The first 8 rows are patterns. Each new row is the sum of 2 different patterns, raised or lowered, with some noise. Before adding, each is slid sideways (what falls off one end comes back at the other) and multiplied by a number that may be negative. Names go in the order of the patterns.
Some rows, each with the names of its patterns after it:
[ 26.0   9.1  18.7 -30.2  24.3  -7.2  12.7  12.7 -21.0 -15.4  -6.9  16.3
  27.2  19.3   6.9 -24.2  31.2  -9.5  23.4   2.3  23.6  27.3   2.1 -23.1
  10.8 -31.2 -22.6 -16.6 -19.2   4.7 -28.5  14.7  20.5   3.8 -13.6  -9.1
  14.2  12.7 -24.6  -3.7  -4.2   8.8  10.4]	k202
[-32.0   7.2 -29.5  17.9   7.3  -2.7  -2.1  18.4  26.7 -26.3  -0.9  11.1
  -1.1  18.7  26.4   5.1  22.5  32.8   7.0 -30.3 -20.7   5.6 -22.4 -13.0
 -24.1 -12.2  -1.8  26.7 -19.8  30.3  22.8   0.2   0.9  30.0  -3.8 -30.1
   6.4 -16.5 -16.5 -31.8 -20.4  -3.8  11.8]	k32
[-28.4 -18.0  14.7   2.8  -9.0  12.1 -29.0 -14.9 -21.4  -3.3 -29.7 -17.3
  24.6 -26.5  -7.2  16.8  18.0  19.8  14.3  -3.1 -33.1 -17.8  -1.5 -14.4
  15.5  -7.4 -32.2  17.7  16.1   6.1  15.4 -13.8  32.3 -31.0  -9.6  14.6
 -30.2  14.5 -21.8   9.5 -25.8 -11.1 -29.3]	k432
[ -8.4  25.6  12.9  20.0 -14.2  29.7  32.0   7.2  10.5  -4.5  -3.9   6.1
  -9.9  31.2   8.1  -3.8   2.7  18.9 -19.2  10.9   9.9 -10.0   6.2   3.3
 -32.3   6.2 -13.8  23.2  17.0 -11.9 -27.5  -3.2  30.0  25.3  31.5  28.6
 -19.4 -24.6  14.0  32.9  17.3   5.5  21.3]	k319
[ 11.9   4.2  29.2 -19.7  17.7 -10.1 -28.7 -12.8  11.9 -31.6 -18.1 -30.5
 -23.6  20.2  26.1  -2.0  22.2 -21.1 -10.8   8.8  18.6  14.9   6.1  -5.6
 -20.0 -10.6  20.4 -24.2  33.0  23.2  11.2  -1.1  -5.9  17.9  -8.0  14.1
  10.2 -30.5  -9.5 -21.5 -20.3 -28.5 -18.7]	k623
[ -3.0 -20.3  30.9  22.8   9.3  -5.8 -12.7  20.0  33.1  20.6  -0.1  26.5
   2.2  -3.1 -27.1 -21.7 -18.6  17.3 -26.1 -14.2  16.7 -31.6  -4.1 -17.9
 -11.0 -26.3 -26.0  28.6  21.8  32.1  32.2  19.8  29.8  30.8   6.4  22.0
  -7.9 -24.3   8.5 -27.8  25.5  -4.8 -20.2]	k501
[ 19.2  13.7 -13.4  -3.8   0.8 -28.2 -23.3  23.4 -29.0   8.9   9.1  -7.7
  15.2   0.4 -16.8 -19.1 -29.4  28.5  16.6  -0.7  22.8  -0.8  -3.0  22.5
  -8.1 -28.7  11.5  28.7   4.3 -14.8  -6.8 -18.7  12.5  -5.5  -5.5 -13.8
 -26.1  13.7  22.0   3.7 -27.9   9.8  10.5]	k706
[  8.4 -23.8  22.6  26.5   7.3  11.1  21.5  26.6 -18.8 -11.2   5.7  10.0
  -7.6  13.3  30.4 -12.6 -13.9 -25.4 -24.5  25.0 -30.7 -10.7 -14.1   3.5
  -9.8  15.5  12.5  31.6  27.6 -33.1  31.3  32.0  32.5  13.4 -12.3  -5.2
 -29.6 -22.6 -21.9 -32.8  17.2  21.3  -5.4]	k147

New rows, each followed by the names of its patterns:
[-27.8 -23.4 -46.0  -7.2 -28.9 -24.6 -26.1 -37.3 -21.4 -32.8 -26.8 -36.2
 -10.3 -20.1 -27.2 -34.7 -38.4 -36.2 -35.9 -27.6 -35.9 -24.0 -18.4 -12.1
 -25.8 -30.7 -15.9 -18.1 -31.7 -36.1 -47.0 -28.0 -39.2 -26.3 -23.1 -30.6
 -36.3 -34.2 -15.8 -20.6 -30.1 -29.7 -20.3]	k32 k432
[ 15.7  18.8  -4.8  28.4  18.6  25.9  46.6  22.5  25.9  13.8  22.2  53.7
  39.6  33.4 -10.3   9.9  37.6  46.7  54.3  30.5  -7.0  -1.1  35.3  29.0
  35.5  32.1  57.6  36.2  55.0  23.5  55.5  28.4  33.8  66.2  33.7  44.6
  31.0  41.9  48.1   1.8  31.4  10.9   2.9]	k319 k501
[ 16.0  -6.3 -18.8 -43.2   4.5 -46.6 -10.3 -66.0 -53.6  -9.4 -46.5 -66.2
 -74.5 -13.8 -22.6 -38.6 -12.4 -35.5 -43.4 -17.2 -62.3 -74.1 -33.2  -7.7
   1.2 -49.3 -25.0 -23.9 -15.7 -31.4 -45.0 -44.7  -6.4 -63.0 -58.1 -26.8
 -40.1 -77.0 -20.4   5.0 -22.8  -0.8 -30.1]	k32 k147
[ -3.5 -26.7 -22.8  -3.6  -0.5 -12.6 -19.4 -22.7 -14.2  -5.1   5.2  21.9
 -18.8 -14.8  -2.0  -2.9  -3.4  -9.1 -23.2 -11.5  -9.2  10.4 -23.2 -30.0
 -13.7  -6.4  -9.4  -1.3  -2.4  15.0  -7.9   1.4  -6.6   8.1  -5.8   1.2
   5.6  -3.8  10.4   1.0   7.6  24.8 -16.5]	k319 k501
[-24.8 -47.2 -40.0 -41.3 -17.3 -22.8 -15.5 -37.2 -34.1 -17.7   2.6  -8.1
 -46.6  -1.4 -23.3 -10.8 -10.7 -30.5 -17.7 -27.9 -61.0 -51.6   2.0 -59.6
 -12.2 -11.0 -17.0   3.7 -12.5 -43.6 -28.7 -42.7   0.2   8.3 -19.6   8.7
 -16.5 -11.9  12.7 -40.1 -57.5 -22.8  -5.9]	k501 k706
[-55.8 -31.0 -34.7 -23.2 -40.2 -14.5 -35.1 -33.4   1.0 -28.0 -13.2  -8.3
  -3.9  -3.6 -42.4 -41.2 -51.3  -2.3 -43.5 -13.2  -3.3  -5.8 -49.8   0.9
  -5.8  -5.6   0.2 -55.4 -50.8 -33.3 -52.9 -15.9 -25.4 -42.3 -42.0 -41.5
 -37.2 -18.1 -16.8 -20.8 -55.8  -3.7 -68.9]	k432 k623
[ -9.3 -15.6  -4.9 -21.9 -26.1 -38.8 -26.4 -29.8 -27.6 -26.1 -20.1 -19.7
   1.3 -39.4  -4.2  -2.2 -17.0 -24.0   7.6 -22.7 -35.4  -9.2 -27.2 -26.0
 -19.8 -28.8 -11.7 -20.4 -38.4  -7.6 -19.6  -6.6 -24.4 -28.6 -29.8 -18.6
   5.3 -19.1 -22.8 -23.8 -23.9  -9.8 -10.9]	k32 k319
[ -0.6  15.5  11.6  23.2  24.6  45.6 -20.3  60.1  42.0   5.5  41.3  11.8
  42.7  17.5  47.7  45.0 -36.1 -14.9 -33.1 -32.0 -26.1 -28.4  -7.7   9.6
  13.4   6.0  48.1  -1.8  18.5 -19.8  26.7   9.1   2.4   9.8 -32.5   6.0
  22.8  17.4  40.5 -21.1 -25.4  -0.2  26.1]	k623 k501
[-14.2  -8.7  28.6   2.6  -2.5  11.3   1.5  20.8  14.6  15.6   5.0   5.3
   3.9  32.5   2.9  26.8  16.6  -5.6  10.1   0.2   3.5  30.7  33.9  15.6
 -13.7  24.5  -7.1  28.6   7.9  19.8  18.9  -3.1   1.3  26.2  -8.9 -19.1
   3.4   2.4  21.2  -2.1  11.0  18.8  12.4]	k202 k706
[-32.5 -64.6 -33.6 -60.1  -5.3 -29.0 -42.8 -68.3 -58.2 -41.1 -26.3 -16.7
 -48.1 -24.1 -59.9 -27.8 -59.7 -46.6 -52.7 -44.7  -2.2 -43.6 -34.0  -5.9
 -29.4 -13.8 -10.8 -28.5 -62.9 -27.1 -32.9 -41.5  -6.8 -34.3 -52.4   9.6
 -16.2 -11.6 -27.1 -46.1   7.5 -32.5 -30.2]	k432 k319
[-15.6 -19.0  -9.5 -23.4   8.0  15.4 -51.9  -4.5 -41.7  -5.5 -20.3 -19.5
   7.3  16.0  43.3 -38.3  13.0  -1.6 -27.0   1.5  29.1 -23.9  -0.7  -3.4
 -15.9  -6.4   5.1   0.0   1.6 -29.3 -29.3  -3.1  14.6  31.2 -10.8  16.1
  -2.7  -9.2  17.8   0.4  23.7  -3.6  14.0]	k32 k623
[  0.7   4.8  -6.2  25.6   2.5  -8.7 -15.8  26.8 -13.6 -25.3 -15.5  19.4
   7.2  -8.6  -0.8 -16.7 -25.6  14.4  -7.4  37.3  -4.7  25.3   3.6 -16.7
  13.0  -7.4  18.2 -24.2 -13.4   5.1   3.5  10.3  -2.4  18.9   3.0  13.4
 -31.0 -37.2   0.5   3.6   5.9  31.2  12.4]	k202 k623
[ 21.4  40.5  20.5  -8.4  12.2   5.5  26.6  20.1  39.1  50.5  38.1   4.8
  59.9  24.6  32.7  35.3   8.0  -0.5  12.0  -9.1  49.1  28.5  11.9  -3.7
  -2.1  -2.4  16.5  23.9  43.4 -13.5  41.7 -18.7  -9.1  19.7  26.7  26.0
  -7.4   8.4  -6.0   4.5  56.7   7.6  41.2]	k202 k623
[-13.2  -3.8 -35.0 -16.1 -50.0 -50.4 -19.7 -20.0 -39.9 -47.8 -24.1 -34.2
 -46.5  -0.4  -2.8 -21.5 -39.8 -34.9 -42.6 -28.0 -36.5 -54.1 -33.0 -38.7
 -31.2 -41.6 -29.7 -32.9 -23.7 -13.4  -5.1 -17.7 -16.7 -52.3 -13.4 -26.5
 -10.8 -47.5 -16.8 -29.7 -30.2 -28.5 -43.3]	k32 k319
